The same things were measured in two ways. Each way mixes the same 12 hidden numbers, adds some noise and spreads widely along 6 directions of its own, which tell nothing about the thing.
(in the rows, 128 means zero)
Some things both ways: the first way, then the second way.
[108  98 152  89 136 166 155 199 149 128 176 126 145  98 155 140 100 103
 140 111  96 115 117 137 131 144 166]
[ 64 153 131 120  96 178  76 168  75 154 143 156 132 151 132 118 113 184
  95 108]

[137 159 113 102 132 130 138 155 183 114 107 119  87 143 132  95  74 123
  73 152 135 100 109 116 100 148 157]
[133 135 145 184 112  97 139 130 121 159 150 123 139  88 139 147 154 123
 126 103]

[139 126 139 124 166 104 106  92 117  60 119 132 119 176 118 155 125 102
  89 183  74 118 122 106 112 121 135]
[ 52 102 153 115 172 163  60 161 102 157 156 123  93 176 120  92  64 187
  76 168]

[174 107 159 130 153  90 108 107  79 121  85 102 138 131 101  94 129  81
 124 132 159 111 132 121 129 151 155]
[162 112  95 112 125 154 140 163 135 127 164 144 107  73 153 108  99 149
 166 126]

[140 117 130 141 116 141 131 163 109 146 160 111 131 122 122 124 112  66
 152 108 176 126 130 124 118 126 149]
[179 133 150 140 119 124 142 140 158 132 164  78 145 140 141 131 101 120
 151 118]

[144 133 141 108 135 101  85  88 141 130 118 137 129 170 126 161 121 125
 112 172 125 110 112 110 106 122 111]
[120 129 147 131 148 114  85 106 177 167 158  92 112 131 121 106 103 114
 138 176]

[184  92 167 105 145 129  76 113 104 116 129  96 126 180 108 120 146 125
 158 177 112 125 120  90 106 144 151]
[150  72 148 137 135 139 180 147 128 167 162  64 155 162 165 114  67 123
 131 142]

[ 77 126 162  98 150 168 149 156 148 145 154 137 135 131 165 169 123 156
 136 130 120 115 115 134 104 139 104]
[158 154 152  97 180 120 137  66 107 200 117  74 120 168  70 128 147  84
 157 129]

[129 132 118 100 128 129 121 177 145 150 129 103 122 106 135  87 105  95
 150 126 184 114 129 108 110 141 144]
[105   4 101 175  70  89 176 177 100 176 189  77 222 135 191 100  75 167
 112 137]

[144 114 135 105 129 124 112 116 103  94 133 131 135 162 114 106 135 163
 130 155  79 145 120 126 149 134 148]
[136 161 201 162 112 148 163 108 144 174 150  97 124 164 117 156 160 135
 134 111]

[190 104 141 129 108 120 113 124  82 114 146 136 132 162  88 130 104 112
 133 121 139 150 128 138 156 130 148]
[102 181 136 132 104 135  81 152 125 141 120 126 128 107 124 139 134 126
 125 128]

[ 78 189  80 146 123 133 156 126 175  94 102 135  93 125 137 112 103 148
  62 160 112 112 107 135 118 120  98]
[105 157 179 154 132  95  96  99 138 120 114 121 115 156  64 144 174 141
 105 113]

[169 127 117 181  92 173 106 133  61  84  54  93 185 174 120 136 147 117
  93 129 166  87 114  88 110  73 116]
[156  63  90  67 136 119 174  82 187 185 149  68 118 150 147 123 125 150
 167 154]

[147 102 149 116 106 163 141 139  97 176 158 133 160 109 148 114 118 109
 185 135 122 135 137 134 133 155 191]
[134  95 100 124 138 129 141 111 131 147 104  70 187 124 173 112 116 106
 147  98]

[141 102 133 103 123 109 123 117 126  93 141 135 142 131 128 122 128 121
 124 144  85 130 129 120 149 133 140]
[116 161 134 131  91 132  77 115 132 136 140 143 130 122  98 135 147 141
 117 136]

[124 116 132 130 120 109 104  94 111 155 142 135 132 137 127 150 140 126
 146 148 135 136 140 119 127 112 100]
[ 94 107 179 210 124  97  99  89 143 161 166  81 172 139  86 116 139 128
 107 189]

[115  91 125 147 121  84 129  73  97 101 177 137 124 109 141 152 169  82
 159 134  84 158 174 100 154  98 131]
[ 98  84 152 146 127 140 115 145 123 131 152 104 165 149 123  66 103 151
 148 129]

[127 128 134 108 123  96 113 113 152 105 102 123 123 118 140 103 137 143
 106 143  90 103 107 119 150 140 128]
[ 97 132 130  96 104 138 119 125 144 122 136 166 116 125 119 109 151 163
 165 109]

[ 60 184 126 121 149  87 159  92 137 157 146 160  92 112 152  83 131 143
 168 138 178 150 131 160 126 189  73]
[110  93 187 154 151 115 132 143 117 117 141  71 187 191 122 106  82 115
 118 136]

[178 111 142 124 119 148  94 114  61 146 124 128 181 128  97 156 125 132
 176 122 154 162 170 125 135 111 148]
[156 219 105  82 113  88  44 105 153 125 118 121 101 103  91 134 163 113
 148 109]

[182  85 116 162  60 177 133 154 144  44 156  99 131 152 126 176 133  78
 108 129 110 107 110  70 126  77 105]
[138 167 149 159  53 120 142  99 113 149 148 117 187 121 106 138 171 107
 144 128]

[134 118 130 140 104 143 113 126 115 115 166 125 124 135 143 138 160 140
 171 117 117 150 153 101 132 113 109]
[101 151 106 107 101 106  71 150 139 130 114 126 143 117 107 158 125 121
 113 140]

[ 86 132 116  83 142  85 136 110 129 120 124 155 141 122 137 111 115 143
 107 150 103 132 125 141 153 131 130]
[123  91 135  92 114 159  89 139 170 149 135 101 103 171 117  94 109 170
 136 137]

[235  78 153 129  71 165 104 158 130 126 149 126 142 148 110 144  78  88
 124 152  85 105  94 127 144 148 172]
[111 134 132 105 113 184  70 151 166  76 112 101 141 175 176 143 104 162
 111 133]

[161  69 176  89 109 110 103 129 142 175 169 124 136 128 141 167 128 100
 156 110 140 114 126 110 133 126 147]
[100  89  95 122  98 102  65 121 139 137 138 107 163 107 128 103  85 106
 109 214]

[140 104 126 126  68 175 107 156 135 192 171 128 154 145 163 154 130 136
 154 117 135 116 131 106 110  94 134]
[104  77 109 171  98 125 168 107 190 230 138  72 190  85 195 116 138 103
 187 117]

[ 52 135 166  86 151 165 132 160 202 198 168 140 125  51 197 199 121 147
 179 143  97 110 128 132 102 153 100]
[ 99 122 139 190 114 146 103 139  78 175 170  96 185 121 133 119 116 140
 113 176]

[ 62 152 128 130 142 161 167 160 156 114 139 134 139 108 186 124 133 118
 133 139 125  95 115 123  93 155  80]
[210 159 126 106 138 159 117 110 167 147 150  90 119 140 102 179 122 117
 146 134]

Other things, the second way, with their names:
(246): [114 240 167  87 106 127  34  81 154  55  92 148 122 180  73 157 194 143
 117  82]
(43): [ 70 117 114 127 135  93  97 126 123  97 105 138 178 113 102 125 169 143
 160 135]
(178): [195  38  72  70  94  90 147 117 140 129 128  43 175 171 115  96 109 140
 155 139]
(244): [112 143 126 104 132 103  94 126 146 125 124 132 128 147 100 136 147 158
 137  77]
(103): [192 230 184 204  48  86  69 115 160 107 216 131 123  95  75 188 150 113
  88 190]
(453): [168 160 126 101 116 114 116 122 156 149 131 104  87 129 125 203 153 125
 117 157]
(179): [140 109 104 153 115  97  89 112 107 174 146  65 163 128 144 143 119 123
  91 166]
(468): [ 91 152 163  96 115 200 108 192 130 118 134 139  98 167 115 115 101 178
 137 120]
(294): [107 135 100 106  95 106  76 115 156 121 152 154 131 110 131 120 144 164
 139 123]
(485): [ 94 126 188 216  69 152 141 136 102 160 179 113 176 146 134 147 151 172
  93 138]
(73): [190 110 163 118 144 160 114 146 153 131 138  79  72 159  95 140  94 127
 111 179]
(505): [105 129 148 173 118 156 107 110  77 148 159 146 148 112  71 116 139 142
 113 186]
(472): [125  93  87 153  89 145 159 137 117 234 147 103 156  57 160 121 136 109
 173 158]
(7): [ 98  92  80  77  88 102 165  93 137 136  89 148 189 112 124  79 140 108
 180  58]
(224): [ 99  79 135 180 145 134 157 154 125 139 104 116 153  73 151 124 129 111
 147 143]
(64): [139 116 108 159 122  99 203  99  83 214 126 105 190  59 130  96 136  50
 189 106]
(264): [ 99 159 173 153 156 143  95 127  74 118 132 142 134 151  68 137 146 143
 107 131]
(507): [169 158 136 108  64 189 114 180 202 111 169 115  97 114 189 146  95 153
 149 150]
(510): [ 84 157 163 121 160 118 115 122 106 145 125 109 150 159 112 122 158 139
 159 112]
(255): [159 125  98 147 122 156 178 132 124 208 126  82 159  73 173 144 161 117
 189  91]
(284): [162 226 148 165 129 183 104 133 152 171 215 194  69  50 144 154 145 145
 179 101]
(375): [ 66 122 104 151  46  97  67 152 122 129 115 152 171  88  91  94 130 146
 102 121]
(124): [131 124 160 117  81 102 114 148 161  74 143 130 128 158 122 122 114 152
 115 120]
(9): [ 60 131 159  77 164 162  88 201  88  89 101 130 115 191 169  75  79 167
 130  68]
(219): [ 74 164 109  86  95 123  35 134 138  80  68 155 126 130  83 150 140 136
  89 134]
(204): [ 94  81 100 176  42 157 102 185 110 173 145 119 172  79 204 113  75 130
  85 149]
(356): [ 95 101 149 125 149 172 103 123 137 166 112 100 117 159  90 128 117 143
 118 172]
(481): [ 72 122 201 148 115 148 115 175 158 104 165 106 133 178 165  85  94 179
 131 126]
(298): [125 153 146 180  83 135  75 114 181 156 153 160  91  57 118 143 148 116
 118 166]
(403): [185 139 126  93  95 163 122 184 192 125 151  71  98 133 159 123 123 165
 188 131]
(269): [128 105  97 108 109 142 134 140 135 130  87 111 131 108 166 147 132 118
 132 128]
(426): [ 96 145 101 155 128 114  63  97  78 140 102 153 141  94  86 153 162 132
  74 132]
(296): [180 181 181 163  86 174 113 143 155 139 175  93 118 158 120 178 161 174
 126 120]
(121): [109 134 104 101 123 130 135 152 121 131 158 165 108  98 158 107 128 181
 159  83]
(338): [ 70  92  91  95  44  85  99 150 137 128 118 154 145 137 118 133 142 176
  99 128]
(53): [110  87 104 133 110 112 134  97 135 181 143 103 162 105 139 113 111 108
 137 176]
(344): [125 172 120 191 137 119  97 115 129 169 150 132 160  48 133 136 182 121
 182  96]
(113): [108 200 193 115 169 131  65 119 174 104 145 134  67 143  85 123 137 137
 143 158]
(506): [184 132 191 126 176 116 121  56 157 147 146  57 121 211  94 149 113  97
 104 148]
(193): [ 58 153 123 126 120 128 117 154  87 172 146 175 130  99 116 115 144 161
 150 100]
(383): [138  41  95 137 112 108 180 115 143 196 111  65 185 106 156 100 139 110
 176 111]
(449): [132 102 120 117  95 152 111 161 169 159 149 102 135 124 112  92 120 158
 183 134]
(69): [112 134  92  91 156 131 105 158 133 117  92 152 112  89 124 131 145 143
 167  83]
(160): [164 115 116 138 121  92 165 162  91 110 131  88 166 127 165 176 142 137
 132 108]

Some of these things the first way, each followed by its name:
[119 162 136 155 171 127 114 105 154  85  96 125 140 137 141 155 136 104
  87 153 118  91 141 110  66 140  63] -> (284)
[117 115 144 168 128 150 173 143 123 105 155 128 109 123 142 146 128 103
 109 100 134 123 144 128 120 133  85] -> (264)
[189 106 136 138  75 187 126 130 110 115 129 130 168 133 131 132 126 157
 152 138 106 137 143 113 134 133 122] -> (246)
[ 71 155 165 109 149 143 102 120 162 220 113 126 154  89 151 153 150 184
 166 136 155 103 112 153  96 155  65] -> (53)
[120  96 159 106 139 113 117 109 132 125 165 111 117 133 134 133 153 108
 161 155  96 129 113 110 129 137 158] -> (64)
[ 73 189  93 112 127 109 155 125 221  99 126 164  87  94 192 137  81  95
  84 185  75  91 109 119 111 152 122] -> (344)
[115 101 152 116 125 127 140 162 120 180 168 126 114  83 158 103 125 118
 159  87 101 132 143 142 158 147 192] -> (69)
[ 97 182 115  99 137  78 110  83 147 142 100 149 102 117 134  99 116 155
 136 172 123 133 109 142 144 157 137] -> (481)
[ 76 151 117 127 126  97 164 117 172 158 136 154 123 118 144 130 110 135
  67  84 160 112 139 155 119 119  91] -> (298)
[127 150  98 126 118 145 138 129 121  52 106 140 136 135 134 124 109 138
 108 171  91 132 133 110 136 122 109] -> (296)
[110 159 131 144 131  65 137  64 136 151 118 156  72 123 125  94 124 154
 103 137 112 140 126 163 158 162 113] -> (224)
[114 140 162 104 152  56 103  64  78 171 118 162 128 125 120 115 138 155
 155 117 133 155 138 168 171 156 147] -> (113)
[188  94 134 159  60 134 124 143 127 121 145 120  94 129 150 136 124  94
 126 101 124 112 127  94 159 111 136] -> (43)
[129 150 121  91 121 112 128 146 164 141  99 108 104 121 128  68 107 143
 118 135 170 109 105 121 125 153 147] -> (124)
[146 156 128 155 113 117 134  98 118 127 101 149 130 120  92 112 102 154
  95 127 122 133 112 182 159 154 110] -> (269)
[116 115 157 134 148 139 146 127  86 161 165 141 169 135 122 126 132 113
 156 104 158 140 149 160 110 153 113] -> (506)
[173  79 163  72 148  88  69 111 115 130 147 104 143 121 106 125 147 109
 189 147 116 146 148  96 139 137 168] -> (103)
[104 117 142  81 131 133 122 136 202  95 133 134  89 165 173 148 112 158
  74 205  34  81  69 102 117 137 115] -> (356)
[167 103 142 114 118 145 123 130 135 151 155 126 144 145 100 146 106 135
 129 122 156 143 154 127 105 128 111] -> (204)
[168  73 135 142  85 127 129 144  72 136 148  93 170 140 105  56 157  88
 164 106 163 121 110 122 151 135 156] -> (7)
[151  99 121  98 109 140  93 141 144 150 135  93 128 141 113 115 132 145
 146 170 139 126 126  88 111 111 119] -> (375)
[155 136  88 187  72 152 146 177  83 117 112 107 155 129  80  96 115 122
  92  39 232 135 142 144 150  82  81] -> (338)
